There are 8 hidden switches. A switch that is on adds its own fixed numbers to the row, and there is some noise. The rows also spread widely along 14 directions, which tell nothing about the answers.
Some rows, each with its switches (1 for on, 0 for off) after it:
[  3  15 -31   2   8 -22  10 -13 -15 -16  65 -24 -19 -45 -19 -14  18 -11
  16 -29 -11   2 -19  24  10  35  10  -4  -4   7]  0 1 0 0 0 0 1 1
[-26 -30   1 -18  -8  16   3   7  13  -8   3 -23  41  35   4 -21 -10  20
  33 -17  -1  -1 -15 -43  -4 -32 -28 -21  51 -33]  0 0 0 1 0 0 1 0
[  4 -29 -12   8 -49   3   2  -4 -26 -38  36  -7 -32   9  22 -17   9  -7
  -6  12  28 -22 -19  32   5 -26 -35   4 -14  50]  0 0 0 0 0 0 0 1
[-12 -16 -34  -4 -28  20  29 -64  -3 -40  -5  44  24  11 -35  -4 -25 -24
  44  20  -7 -38 -23 -19  31 -39 -25 -15 -13  45]  1 1 0 0 1 0 1 0
[ -3  -2   4   6 -17 -21  -3  -7 -19  13  25 -11  -4  -9 -13  -4   4 -39
  -6  51  12  12 -32 -24  33 -16  10  28 -24  47]  0 1 1 0 0 0 0 1
[-14 -51 -23 -34   9 -29   5   8 -12  -4  42 -38  35  -4   6 -26 -18   6
  44 -14  -7 -16 -36 -46   2 -30 -25 -48  57 -26]  0 1 1 0 1 0 0 0
[-25  -3  25  37 -48 -28 -31  20 -11  42  -9  31  44  31 -17 -40 -36   4
  18  -1  -6  20   6 -20  23 -25  13   6  32   6]  1 0 1 0 0 1 0 1
[  1  19 -54   8 -38   3  14  23  -3 -30   9   0  44  17 -33  -2  16 -37
   8  32 -10  14 -20 -45   6 -54  -6  28 -28  49]  1 0 0 1 1 0 1 0
[-40 -13  45 -55 -17 -60 -37   7 -43  -5  38 -11  45 -48   3 -76  21  14
  60 -15 -13  16   7 -42   2  15  -9  11  45  -6]  0 1 0 1 0 1 1 1
[ 43  19 -31  20  -2  -4  38  -4  -9  24  25  -1 -37 -47 -34  18  -8 -30
 -11  25 -35  -9 -12  -4  10  14  29 -20 -35  29]  0 0 0 0 1 1 1 0
[ -1  -8  20   6  -6  47  15 -68  24 -35   1  10 -61 -42 -19 -32  22  43
 -33 -14  17 -31 -25  43 -15   9 -24  38  -1  -3]  0 0 0 0 0 1 0 0
[-42   6 -64 -12  20  26  36   4  24   6  22  -7  59  17 -61  -3  42   1
  10   3  24  13 -20 -20  -6   6 -12  25   3 -10]  0 1 0 1 0 0 1 0
[-37 -21  20  10  13  -7  30 -61   2   0  28 -38 -19 -33 -20   0  19  39
 -14  31  -3   4 -54  22   1  14  -9  35 -29  23]  0 1 0 0 1 0 1 0
[ 22  24 -34   6  -6  22  32  18  16  25 -45  16 -47   6 -49 -26   1  -2
  11   3  28 -10  15  18  13  29  -2 -21  25  -8]  0 1 0 0 0 0 0 0
[-24 -10  52 -29 -30 -15  -9 -38  -2 -20 -14  -5 -17  14  -8 -33 -10   9
  35  35  13  -2 -40 -28  26 -60 -15  20  27  18]  1 0 0 0 1 0 1 0
[-37   8  23 -35 -22  52  45 -42  31  28 -28  33  -5  49 -63   2   8   9
  30  51  15   3 -16 -32 -11 -42  -9  24   9   0]  0 1 0 0 0 1 1 0
[-56 -39  23 -18  16  51  35 -79   6  -2 -16  17  31  -3  -7 -14   6  39
  34 -14 -14 -27  19  -3 -12  57 -34 -16  17 -16]  0 1 0 0 0 0 1 1
[-41 -30  53  20  -7 -24   3 -18 -12  63  22  -1   7 -25  -9 -44  -5  42
   5  -9  -2   4 -11  22  17  33  10  -2  32  -9]  0 1 0 1 1 0 0 1
[-32 -32  57 -24  35   9  23 -37  18  18  11 -55 -15 -51  -2 -25  14  77
  -1 -19 -31   1 -31 -18 -44  25 -12   9  38 -61]  0 1 1 0 0 0 0 0
[-27 -70  20 -13   4  26   1 -25  -6   6  30 -11  37 -46  11 -47  14  19
 -14   1   1 -36  -2 -21  -7  17 -35   1  23   0]  0 1 1 1 1 0 0 0
[  8 -60  53  26 -40  45  14  16 -20  46  18 -26  -6   5  51   6 -15   3
 -37  29 -38 -20  29 -21 -33   2 -19 -30 -24  25]  0 0 0 0 0 0 1 1
[-68  -7  42 -35 -16  34  35 -47   6   5 -12   6   4  36 -24 -12  36  34
  31  36  17  10  -2  -2 -22   8 -28  38   2   9]  0 1 0 0 0 0 1 1
[-38   2  22  -1 -39 -24 -15 -13  -7  32  35  37  -4  43 -41 -25  -6 -14
  23  38  57  14 -27  29  46 -45   6  35   5  34]  0 1 0 0 0 0 1 0
[-12   4   3 -49   0  -8  24   9 -10   2  68 -50   0  54  19  49   3 -27
  56   8  -4  27 -20 -28  -5 -21  11 -30  12  -5]  0 1 0 0 0 0 0 0
[-25 -34  36  -4 -23   3  -1 -15 -13  31  30  12  37  40  20  11 -41  -5
  35   1 -14  -4   4 -22   7 -28   1 -35  14   0]  0 1 0 0 0 0 0 0
[ 19   3 -18  46 -35 -19  37  44  -9  32 -71 -29 -29   4 -32 -47 -21  19
  26  12 -16   4   8 -10  24  36 -10 -49  30  20]  1 1 0 1 1 0 1 1
[ -2  -5 -55  46 -12 -19  21  28  -6  32 -22  -1  49   7 -44  -9 -25  -9
  12  19 -11   6 -13 -30  35   2   1 -26  -4  28]  1 1 0 1 0 0 1 0

New rows, each followed by its switches (1 for on, 0 for off):
[-35 -33   5 -45  34  33 -15 -71   8 -45  50 -20  43   4  24  14  14 -37
  14   1  31 -16 -26 -33  32   1 -16  17   3   7]  0 1 0 0 0 0 0 0
[-16 -21  33 -36 -13  18  -2 -16  -3 -27   0  -8  27 -29  13 -36  10  25
  23 -17 -31  -9   9 -45 -32  -7 -23   4  19 -15]  0 1 0 1 0 0 0 0
[ 35   7   0 -14  -4  10  14  35 -26 -10  29 -66  -3 -25  30  21   6 -35
  14   1 -55  11  39 -51 -21  51   9 -38 -18  20]  1 1 0 0 0 1 1 0
[-26  31 -40 -13 -12   2  18 -14  18 -25 -34  36  33  28 -55 -24  -3  11
  57 -22   5   6  -8 -17   4 -20 -12   2  31 -14]  1 1 0 0 0 0 0 0
[ 41  20   2 -16  12  23  16  13   9  46  10   0 -31  -5 -11  22 -10 -54
  -1  19  -3  -8   7 -35  18   2  34 -28   7  -7]  0 0 0 0 0 0 0 0
[-43   5  81 -29   0  30  -5 -66  27  -9 -24   5 -13   3 -13 -20  16  37
  12  18   7  10 -18 -16  -6 -14  -6  51  16 -18]  0 0 0 0 0 0 1 0
[-20 -11  -4 -18 -41  -1  28  -5 -25  36  -8  42  48  32 -25  10 -22 -37
  42  51 -16  -5   5 -57  11 -30  -1 -18 -11  45]  1 1 0 0 0 1 0 1
[ -9  10  10  18 -36 -38  24  48 -18  51  21 -19 -11  17 -22 -21 -18  34
  41 -24 -35  27   1   4 -25  -1  13 -31  38 -21]  1 1 1 0 0 0 0 1
[-20  -8  22   1 -36  22  -3  11  -2  38  57  14  40  60  10  11 -15 -33
  25 -16  -1   7   8 -21  17 -32  18 -17  26   0]  1 0 0 1 0 0 0 1
[ 32  19 -49 -11  -1  23   8  30  18 -36  41 -52 -24  24   0  17  16 -40
  -8  -8  20   8 -34 -20   0 -43  -2   1   7  -5]  0 0 0 0 0 0 0 0
[  1  24 -62  27   5 -58  -8  -3 -15 -20  31   1  30 -38 -33 -19   1 -26
  10 -19  -4   9 -43   0  43  -2  20  14  -6  24]  1 0 0 0 1 0 0 1
[  9 -27 -35 -10 -11 -11  -1  30 -11 -15  34 -18   2 -11   9 -27   0   5
   6 -23  10 -20 -13   0 -12 -24 -27 -24  27 -10]  0 0 0 0 0 0 0 0
[-13  25  24 -34 -20  64  76   3  27  31   3 -29 -62  55 -34   4  22  29
  49 -16 -13   9  23   2 -50  23  -5 -33  50 -42]  1 1 0 0 0 1 1 1
[-13  41  -1 -16  32 -11  40 -16  -5  23   3 -37   7 -31 -21  31  33 -13
  19  20 -39  41   5 -34  -9  78  36  11 -25   8]  0 1 0 0 1 1 0 1
[-42 -11 -48  -3  17  14  21 -43 -10 -28 -11  -4  67 -24 -32  -2  38 -17
   3  36   4  -2  -7 -33  17  52 -26  35 -41  54]  1 1 0 0 0 1 1 1
[-27  16  46 -68   4  28   5 -33  14   0  77  -8   8 -12 -25   0  47 -22
  20  19  -2  16 -21 -48 -13 -30  18  55  15 -16]  0 0 1 1 0 1 1 0
[-31  -9  21  -6  14 -36   0  -5 -25   6  19 -42   4 -14  15 -21   7  27
  44 -24 -13  20  11  11   9  76  -3 -23  26  -8]  0 1 0 0 0 0 1 1
[-37  12  24 -45   6 -35   6   0 -16  -8  43 -39 -30  -9  -5 -17  51  24
  24  13  36  30 -18  28  -6  28  -5  40  10   7]  0 1 0 0 0 0 0 0
[-34 -11  17  11 -15  21  35 -55  20  16 -82  34  22  24 -44 -19 -29  35
  41  25  -7  -4 -10 -32  24   8 -12 -13  26   0]  0 1 0 1 1 1 0 0
[-42 -35  51  14 -54 -18   3 -57 -32 -22  14  15   2  21  13 -14 -26  27
  42  30 -16   0  -9  19  16 -10 -25   1 -16  52]  0 1 1 0 1 0 1 0
[-44  -1 -34 -39   7   7  65 -65  12 -20 -27  29  28  16 -63  16   4  23
  63  36  -7  -3 -40 -39  -6 -13 -19   3   4   2]  0 1 1 0 0 1 0 0
[-12  23 -26  11 -15 -31 -11 -57   5  -7   4  61  25 -22 -68 -36 -26 -19
  34  -6  -6  -5 -46 -15  52 -42  21  17  15  10]  0 0 0 0 1 1 1 1
[-30 -20  76 -28 -43  31   3  -6 -25  44  35  30  46   3  19   4  -2  -2
  13  19 -46   1  53 -40 -46  -5   5   7 -17  19]  1 1 0 0 0 1 0 0
[-18 -32  18 -20 -29  58  20 -44  13 -54 -45  -7  24  21  15  -9  -6  19
  24  17 -32 -18   4 -60 -36 -27 -48  -2   2   8]  0 1 1 0 1 0 0 0
[ -8 -44  12  29 -30  43 -20 -47  19  -6 -18  25  28  41  -2 -31 -63  -1
  17 -17   3 -32  -7 -21  39 -35 -25 -37  36  -6]  0 1 0 0 0 1 1 0
[-16   4 -43   5 -20  12  12 -25   7  -3 -16  52  56  14 -54 -16  -9 -44
  23  28  18 -15 -15 -34  49 -29  -1  13  -4  42]  1 1 0 1 1 0 0 0
[  7  -9 -40  -1  -2  20  61  25  -2  -5  -6 -43  -5  17   9  13  -2  31
  38 -43 -43  -7  18 -12 -42  46 -22 -74  35 -30]  1 0 0 0 0 1 0 1
[ -5  42  19 -13   4 -70  -3  34 -25  54  35  19 -14 -76 -44 -39  32  16
   9   1  -7  31   0  17   1  33  46  33   7  -6]  0 0 0 1 0 0 0 0
[ -6 -49  -2  11  -8  -1  37 -31  -3  36  78 -16  -2 -13 -11   7 -33  13
   4  -6 -32 -30 -49   6  -4 -40  -2 -42   3  -4]  0 1 0 0 1 0 1 0
[ -9 -15   7   4   1  43  -1 -20   9 -41 -63 -13  19 -10  22 -12  18  18
 -19  12  -3  -7  27 -27 -15  37 -35  20 -15  11]  0 0 0 0 0 0 0 0
[ 20  -7 -56  38  -2 -25  20  23   3  -7  20 -53  -5   8 -17  -5 -32   5
  23 -27 -10   4 -45  -2  31  -3  -2 -54  25  -7]  0 1 0 1 0 0 1 0
[-47  41   3 -33  -3  15 -19   8  25   8  22  12  70  40 -35 -14  24 -13
  33 -21   4  48  13 -44 -16 -21  21  47  28 -32]  0 1 0 0 1 1 0 0
[-38 -24   6 -19  34 -12   7 -28  -5  22 -63  -6  31 -16 -22 -19  14   8
  10  68  34   3  -8 -40  42  55 -19  15   5  22]  0 0 0 0 0 1 1 0
[  9  -7 -20   4 -27  54  21 -43  28 -21 -39  45 -12   2 -40 -13  -7  -5
 -25  30  16 -36 -32 -20  -1 -66 -24  26 -13  19]  0 0 0 0 0 0 0 0
[-46  -3  25  36 -12   0  17 -37  21  16 -31  11   8  62 -15   1 -31  47
  37  -9   0  23 -13  21  16   6   0 -11  34 -20]  0 0 1 0 1 0 0 0
[-16   3  11  -4   4  44  15   0  18  56 -39  35  33  21 -25  -7 -13  -2
  17  -4  -8  -2  46 -29  -7  31   9 -22  26 -30]  0 1 0 0 0 0 0 0
[-27  21   7   9 -41   7  49 -39  -3  19   8  40 -36  37 -50   3  -2   7
  45  26  -2   7  -5  28  10   6   8  -2   3  24]  0 0 1 0 1 1 1 1
[-27 -10  -9 -32  49  -2 -30 -22   6  -9  26 -25  74 -40  -3 -34   9 -18
  25 -43 -15   3  -3 -62  17  29   2  -1  38 -42]  0 1 0 0 0 0 1 1
[ 10  22 -37  23 -25  43  26 -24   7 -51 -22   3  -8   7 -20  12  10 -11
  -2  16 -14  -1   8  -2 -10   8 -17  17 -50  45]  0 1 0 0 0 0 1 0
[-29 -46 -23  43 -10 -17  -9  -7  -9  10 -29  24  38   7 -10 -48 -35  41
  10 -16  19 -21  -1  26  30  17 -37 -29  31   1]  0 0 0 0 0 0 1 0
[-20  27   3   1  -4 -44 -24  -6  -5 -17 -17 -38  19  14 -16 -18   2 -23
  33  29   7  51 -33 -52  45   4  16  33  14  21]  0 1 1 0 1 1 0 1
[ -6 -12 -28   4  -4   5  10   4  -6 -57  -2 -35  18 -13  22 -30   4  43
  30 -68 -35  -6  23   8 -38  42 -35 -33  26 -23]  0 1 0 0 1 0 0 0
[-40 -35  -2  -9  11  -1   7 -60 -11  32  28  55  32 -35 -37 -25   6 -12
   0  29  25 -34 -24   2  38   4  -8  19  -6  23]  0 0 0 0 0 0 1 1
[-24 -37 -46 -40 -38  -6  29  14 -37  11  59  16  22  30 -20 -14  15 -49
  38  47  36 -24  -8  -7  15 -35 -33 -19   1  57]  0 1 0 0 1 0 1 1
[-30  56  -2 -12   6 -11  19  -5   6  18 -24   0   3  56 -37  20  15 -30
  61  22  21  44   9 -11  45  42  28   7  15  10]  1 0 0 0 0 0 1 1
[  7 -15 -41  -3 -21  11  37 -22  -1 -55  -3 -36 -36  16 -22  -5  -3  10
  30  19   6 -13 -38 -10   5 -14 -40 -22   6  22]  0 1 1 0 0 1 1 0
[ 30   5 -44  19  -1   9  35  56   9  76  11 -13 -16 -13 -51 -14  -5 -11
 -20   4   1  -6  -3 -11  -4   5  16 -30  21 -12]  1 1 0 0 0 1 0 0
[-31  -8  27 -46 -13  -5  -7 -20 -20  45  61  42  40   2 -20  -6   5 -46
  30  31   7  -4   0 -36  18 -26  18  10   7  15]  0 0 0 0 0 1 1 1
[ -9   8   5  29 -54  -1  55  21 -13  36  -2  13 -49  35 -28  13   2  35
   4  44  -6  14   3  49 -28  -8  -6   0 -33  38]  0 0 0 0 0 0 1 0
[ -3   9   3  52  21  -7 -19  -9  22  68  11  27  33 -42 -52 -37 -22  -5
 -25 -21   1  -1 -16  -2  56  16  43  11  25 -20]  1 0 0 1 0 0 1 0
[-46 -40   0 -32  29  19  13 -48  -7  37 104  26  37 -34 -13  -3  33 -26
  -8   1  21 -31 -11  10   8  20   4  16   7  -1]  0 0 1 0 1 0 0 1
[-18  -7  45 -45 -12 -14   6 -51  -8  28  50  26 -11 -15 -30 -27  -6 -31
  56  21   0 -14 -27 -33  47 -18  21  -9  47  -2]  0 0 1 1 1 1 1 1
[-49 -14  28   7   6   7  40 -52   6 -16 -26 -21  28 -29  -9  -7  12  78
  17 -10 -44   9 -20 -11 -32  35 -19  18  -5  -6]  1 1 0 1 0 0 0 0
[  9   9  53 -60  19  10  56 -18 -21  41  13 -42 -82 -40   2   8  36 -18
  37  43 -14  -4  27 -10  -3  89  16 -28   7  10]  0 1 0 0 1 0 1 1
[ 27 -51  -7  34   0  30  39  -4   0 -28 -36 -83 -31 -42  28  -1   1  36
 -47  32 -46 -19 -19 -30 -32  24 -44 -17 -29  23]  0 0 1 0 1 0 1 0
[ -3 -20  50  31 -55   7  -2 -32 -17   7  20  -1 -13  32  18   1 -47 -13
  25   6 -29  -6  -8  -4  28 -27   2 -27  -5  37]  1 1 0 0 0 0 1 1
[ -4  21 -26  10  -1 -18  20  23   9  45  30 -12 -35  11 -62 -27  14  -4
  17   5  50  16 -22  34  43  24  16  -2  35  -2]  0 1 0 1 0 1 1 0
[-49 -22  22 -37  -2  79  45 -66  20  -7  -1   5  45  23 -11   8  25   0
  31  15 -23 -14   9 -53 -21   8 -23   4   3  -1]  0 1 0 1 1 0 1 1
[ -2  -8 -22  42 -46  -5  21   1 -21 -33  46 -22 -14 -18   4   2  24  19
 -33   9 -15   7 -38  28 -22 -21 -15  35 -53  55]  0 0 0 1 0 0 0 1
[ 19   2  14 -11 -36   5  17  52   3  66  38  -7 -56  12 -34 -51 -13   6
  21 -25   4 -10  -2   8 -15 -36   6 -39  65 -41]  0 1 0 0 0 0 1 1
[ 27   5  13  18 -24   1  -1  25  -6 -15   7 -29  -1 -27  18 -11 -19  24
   1 -36 -72   9  14 -26 -45 -10  -1 -23  -2 -20]  0 0 0 0 0 0 1 0
[ -5 -17  85  29 -38  19   7 -17 -16   1 -23 -34  -2  -6  37  10  -8  22
  -7  42 -61  18  17 -39 -13  21  -2  10 -35  40]  1 0 1 1 0 0 1 0
[  1 -10   7  11 -23   6  -5 -17  -6  27  29  40  34  -3 -11  10 -27 -37
  -9  21 -13 -15 -16 -28  22 -53  18   7 -21  29]  1 0 0 0 0 0 0 0
[-36  15  31  12 -45   6 -12 -13   1 -28  -8  -8  15  64   9 -12 -10  15
  46 -26  -5  30   7  -1   2 -11 -10   9  21   6]  1 1 0 0 0 0 0 1
[ -1  29  28  28 -32  17 -18  18  18 -22  23 -48  22  25   9 -17 -13  24
  23 -63 -61  47  15 -24 -28  -5  16  -1  25 -33]  0 1 0 1 1 1 1 0
[-50   8  32 -13   1  15  35 -28   6 -13 -21 -18 -14  22 -15 -12  21  63
  52 -10 -12  26  24  19 -31  64 -21   3  24 -23]  0 1 1 0 0 0 1 0
[-11 -39 -25   8 -36 -20  20  26 -31  -5  54 -33  15  30  16   0 -10  11
  27  -1   3   0 -15   9   0  -6 -25 -40   7  28]  0 1 0 1 0 1 0 0
[-42  14 -16  13  -7   9   1 -20  35   0 -29  35  42  -1 -72 -59   4  45
  18 -29  12  13 -24 -10   3 -21  -8  39  44 -38]  0 1 1 1 0 0 0 0
[-28 -55  -4  17  35 -19   1 -54 -10  11  15   9  35 -60  -6 -23 -11  19
 -10   2   8 -35 -32   0  39  37 -13  -3  10   7]  1 0 1 0 0 0 0 0
[-35 -61   7  21 -30 -20  15 -44 -26 -19 -24  31  50 -14   6 -26 -35  46
  30  11 -34 -25 -20 -17   9 -10 -38 -25   6  25]  0 0 1 1 1 0 0 0
[ 52  -3 -49  25 -37  30  51  53   9  14 -17 -45 -47   0 -37 -14  -9 -10
 -23  30 -28 -12 -27 -44 -29 -46 -19 -29  -3   9]  0 1 1 0 0 0 1 1
[  2 -20  59   4 -31 -21 -21   5 -14  37  -4 -13  -2 -22 -10 -45 -31   8
  10  23 -27   3  -4 -46  14 -16   6  -5  25   7]  1 1 1 0 0 1 1 0
[ 14  -1  -2 -19 -36   0  25  27 -23 -26  27 -29 -30  -6   7 -14  18   3
  28   1 -14  -8   5  -4 -17  -5 -21 -19   8  22]  1 0 0 1 0 0 1 0
[-13  12  52 -24 -30  14  30 -26   5 -10 -31 -11 -43 -10 -34 -24  19  31
  27  48 -16  14 -16 -31 -17 -12 -10  34  -1  14]  0 1 1 1 0 0 1 0
[  0 -12 -31 -15  19  38  37 -25  23   3  44 -24 -37  26 -23  22  13 -20
   2  12  42 -21 -41  13  23 -11  -8 -13  13  -3]  0 0 0 0 0 0 1 0
[-40   7  61   5 -20 -34  23 -70 -27   1  29   3 -37 -39 -20 -19  14  37
  38  10 -18  11 -28  42  22  44  13  26 -13  37]  1 1 0 1 0 0 1 1
[-21   9   0 -54  16  43  46  11  19  54   6 -10  -3  33 -41  13  40 -36
  17  57  24   7   0 -55  -6  -1   4  10  22 -14]  0 0 1 0 0 0 1 1
[  4 -54  41  -7 -12  43  45 -19   9  32 -12 -34 -23  -4  10   0 -13  22
  -9  42 -25 -31 -21 -41 -14 -22 -22 -33   9   1]  0 0 0 1 1 0 1 0
[ 33  -3  -3   3 -25  17  34  35   2  26  10 -60 -19  18  -6  22  -6 -34
  -2  51 -33  16 -28 -80   0 -34   9 -21  -3  16]  0 0 1 1 0 1 1 1
[ 11  18 -14 -21 -47  21   8  30 -13 -25   8  -6 -19  42  -7  -2  30 -58
  17  55  41   3  10 -19  27 -24 -15  18 -15  66]  1 0 0 1 0 0 1 0
